The groups are shells around one centre, one inside the other: the same stretched ball of 6 dimensions in 7 sizes.
(in the rows, 128 means zero)
Some rows, each with its group after it:
[155 144 105 155 117  69 177 175 133 133 112 144 101 111 131 119  72 134
 120] -> L
[117 128 114 130 129 156  59  88 138 125 148 158  66 146 137  53 172 148
  93] -> K
[ 86 155 121 125 137 149  96 114 111 138 123 141 115 110 139 131 132 163
  87] -> K
[124 167 126 146 133  91 134 152 136 120 120 156 104 115 128 126  82 148
 116] -> N
[ 75 162 137 134 145 138  87 100 101 140 130 170 112 114 132 131 110 157
  90] -> E
[111 156 107 116 143 133 158 166 140 157  86  88 149  78 163 186 127 165
  86] -> K
[115 127 101 137 137 100 174 189 130 173  84  98 121 102 159 157 107 160
 100] -> E
[122 159 123 138 137 117 131 113 118 141 123 165 124  95 138 142  96 136
  93] -> L
[111 174 118 121 134 138 115 135 139 116 118 125 124  98 139 143 127 161
  96] -> N
[138 135  81 128  99 126 134 170 137 110 119  96  89 122 132  87 145 162
 107] -> E
[100 164 149 139 155 134  70  73 127 132 144 200 100 122 134 110 114 139
  94] -> Z
[141 124 116 144 135 117 103 114 149 140 134 163  72 139 143  71 137 134
 104] -> Q
[140 171 129 137 154  96 160 145 155 145 103 147 139  83 152 174  84 136
 102] -> D
[119 165 118 113 136 171  81  78 139 118 137 148 120  98 143 121 161 146
  79] -> L
[156 152  93 122 136 103 211 193 159 160  74  78 161  60 169 202 107 147
  93] -> D
[153 116  80 118 104 167  86 109 154 113 141 114  70 134 142  44 203 147
  91] -> E
[126 163 110 110 133 171  98  89 141 123 130 133 130  88 147 133 163 147
  76] -> D
[148 111  72 130 100 127 153 166 132 140 110  92  94 114 146  94 152 151
  97] -> L
[109 165 132 145 126 118  74 108 125  97 152 185  73 143 112  72 109 150
 114] -> L
[114 172 138 135 150 120 102 118 146 123 127 164 108 114 138 128 109 149
 103] -> N
[147 132 108 149 122  98 135 135 133 136 128 159  86 125 134  90 106 132
 110] -> N
[119 180 118 114 138 148 118 122 144 118 117 125 140  83 144 159 133 156
  87] -> E
[153 127  75 121 101 142 128 157 152 114 120  88  88 120 142  80 173 157
 100] -> L
[190 115  75 142 104  94 183 169 154 140 110 112  96 106 148  97 125 126
 107] -> Q
[120 162 141 146 137 126  62  69 128 108 162 213  76 138 118  69 114 132
 104] -> Q
[112 163 134 145 128 120  70 100 127  99 154 190  71 144 113  68 112 147
 112] -> Q
[129 162 139 132 141 155  36  49 153  98 168 203  72 140 126  55 155 133
  97] -> E
[136 152 116 120 136 158  86  87 153 121 138 150 104 110 145 101 162 140
  86] -> Z
[153 121  81 119 108 159 111 117 146 125 130 111  91 115 147  77 184 144
  87] -> Q
[114 171 109 128 129 108 171 173 121 137  95 110 148  77 142 185  87 160
  98] -> K
[ 98 170 146 136 154 134  87  77 117 137 137 193 118 105 135 135 104 139
  89] -> Q
[ 76 156 134 124 143 168  46  75 115 126 145 169  93 131 133  95 153 161
  85] -> Q
[182 119  73 132 107 108 179 172 158 139 105  95 105 100 153 109 139 135
 102] -> Z
[123 170 131 132 147 120 115 123 149 127 122 154 117 104 142 137 111 145
 101] -> Z
[103 141 104 132 141  98 192 205 124 178  70  83 145  84 162 195  93 168
  98] -> D
[137 125  97 139 110 125 101 133 137 116 137 138  64 144 130  54 148 149
 108] -> K
[146 148 107 128 118 149  88  84 140 108 149 162  91 117 131  76 154 133
  92] -> L
[158 119  84 137 103 121 122 146 148 117 131 123  68 137 134  55 153 143
 109] -> K
[129 154 108 118 128 156  91 111 153 112 132 129 102 114 142 101 164 153
  92] -> N
[115 167 115 121 130 145 102 123 140 112 126 132 113 107 137 123 139 158
  95] -> Z
[ 45 197 163 118 168 168  40  74 116 122 136 177 124 112 133 151 125 173
  84] -> D
[100 163 131 117 142 179  53  51 124 122 150 175 110 110 137 107 160 146
  76] -> D
[123 169 139 145 146 103 110 115 139 123 132 183 102 117 131 119  90 138
 109] -> Z
[130 171 135 146 143  97 140 114 124 137 124 184 127  92 134 151  71 128
 101] -> D
[ 72 187 157 127 165 147  69  79 120 132 133 184 126 105 136 152 110 156
  87] -> N
[ 90 180 155 135 160 138  72  70 122 130 141 201 116 110 133 134 105 142
  90] -> N
[113 165 123 154 130  68 172 182 112 137 104 147 119 104 127 156  47 152
 118] -> E
[172 107  69 130 106 118 167 174 156 144 105  86  94 112 155  95 156 142
 101] -> Z
[ 97 144 103 129 129 119 154 178 116 153  93  98 126 100 148 157 113 170
  96] -> K

New rows, each followed by its group:
[117 176 125 138 140  95 164 156 123 139 103 142 143  82 139 180  69 148
 103] -> N
[147 109  84 124 115 152 107 126 151 136 126 110  78 129 151  66 186 147
  91] -> K
[ 79 183 165 145 155 131  46  56 108 115 160 232  93 131 115 102  92 142
  99] -> E
[122 152  91 129 114 105 174 199 128 132  93  85 126  95 141 153 106 168
 106] -> K
[148 162 130 150 143  83 151 133 144 137 119 175 116 101 138 139  73 126
 110] -> L
[ 86 149 132 124 159 147  93 116 134 156 113 139 115 113 155 140 139 162
  86] -> E
[ 86 175 124 134 143  98 176 178 103 157  85 120 159  74 144 211  62 165
  97] -> D
[ 95 148 127 135 148 122 116 135 125 153 112 143 111 114 147 138 113 157
  96] -> Z
[133 153 112 133 141 104 178 155 133 163  93 125 146  75 156 182  92 140
  92] -> K
[142 176 127 131 132 132  95  92 150  99 145 174 105 108 128 106 123 135
 100] -> D
[163 116  85 125 113 148 103 122 166 122 133 117  72 132 148  55 187 141
  96] -> Q
[ 84 167 129 125 150 131 112 150 135 138 105 122 123 107 147 157 118 173
  97] -> L
[ 66 195 152 119 161 156  78  83 112 130 127 170 144  89 137 173 111 161
  81] -> E
[101 151 122 136 135 121 100 142 134 126 123 141  90 132 134 105 122 163
 107] -> N
[ 87 193 166 141 165 122  81  71 116 129 140 217 125 103 128 150  76 139
  95] -> E
[133 130  92 134 109 125 128 146 126 128 123 122  91 120 135  91 137 151
 101] -> N
[120 129 110 136 139 116 136 151 137 158 105 124 104 116 153 125 125 151
  99] -> N
[104 147 132 146 136 118  86 107 119 129 140 182  80 138 126  86 110 146
 106] -> N
[100 151 111 128 142 114 163 177 126 163  85 100 140  88 156 182 104 166
  94] -> N
[139 139  83 131 110 105 183 193 131 139  94  86 123  93 145 145 113 157
 103] -> Z
[158 131 101 145 121 100 152 139 138 141 120 147  98 110 141 105 110 128
 104] -> N
[ 93 161 136 133 131 157  30  65 120  97 166 194  68 148 115  55 147 152
  98] -> L
[154 134  78 117 121 126 187 182 153 154  85  68 140  76 166 163 142 152
  89] -> N
[142 109  80 130 107 133 115 159 150 127 122  99  65 143 144  57 173 158
 106] -> D
[138 133 103 129 141 116 161 159 150 164  94 108 124  95 165 151 127 146
  93] -> N
[113 160 129 123 132 172  29  58 144  94 165 180  73 140 126  55 173 148
  92] -> L
[132 139 118 131 139 137  90 109 156 130 133 150  85 129 146  86 152 144
  98] -> N
[114 177 148 139 153 124  88  80 132 124 142 200 112 108 131 126  99 134
  96] -> N
[101 163 133 143 137 114 104 115 113 127 133 176 103 119 125 118  94 148
 103] -> Z
[150 144  86 121 124 116 188 184 151 149  86  78 142  76 161 169 125 152
  94] -> Z
[124 141  90 127 109 127 142 161 122 128 112 104 109 106 137 119 131 160
  98] -> K
[138 149  80 127 117  94 231 222 127 160  66  61 163  60 158 207  89 160
  97] -> D
[105 156 120 125 147 130 124 148 143 145 104 118 122 103 153 151 127 163
  95] -> N
[ 99 189 143 127 157 129 118 110 127 136 116 162 147  81 142 181  93 149
  89] -> K
[125 159 125 130 152 118 137 138 151 147 106 135 128  95 155 157 113 147
  96] -> N
[ 69 179 151 123 156 163  39  74 126 115 145 178 101 127 131 112 139 164
  90] -> K
[111 152 107 116 126 164  88 110 134 120 129 125 107 111 141 108 165 159
  86] -> Z
[100 155 129 120 154 157  93  91 132 150 122 150 125  99 153 143 143 150
  78] -> K
[138 153 110 152 124  67 181 192 132 135 102 132 111 107 133 141  64 146
 121] -> Q
[165 127  96 152 119  76 188 168 133 153 106 138 107 103 143 124  85 126
 110] -> D
[162 138 113 137 132 124 111  99 157 129 138 165  90 118 143  85 139 123
  98] -> N
[105 140 115 138 117 139  65 109 121 107 150 161  61 152 119  50 145 158
 106] -> E
[130 140  95 140 121  89 192 191 118 156  90 106 130  90 146 162  85 151
 104] -> Q
[ 84 190 155 135 159 124  93  99 119 128 129 185 128 102 131 157  86 152
  96] -> Z
[110 139 118 142 146  94 162 171 127 170  92 126 121 103 153 159  90 153
 102] -> L
[112 144  90 116 114 149 128 153 125 129 110  92 117 102 144 128 152 168
  89] -> Q
[ 90 176 135 133 147 114 116 149 131 127 112 140 118 110 136 150  96 167
 106] -> K
[110 175 127 146 129  90 143 151 112 122 119 160 118 104 122 145  64 150
 112] -> L
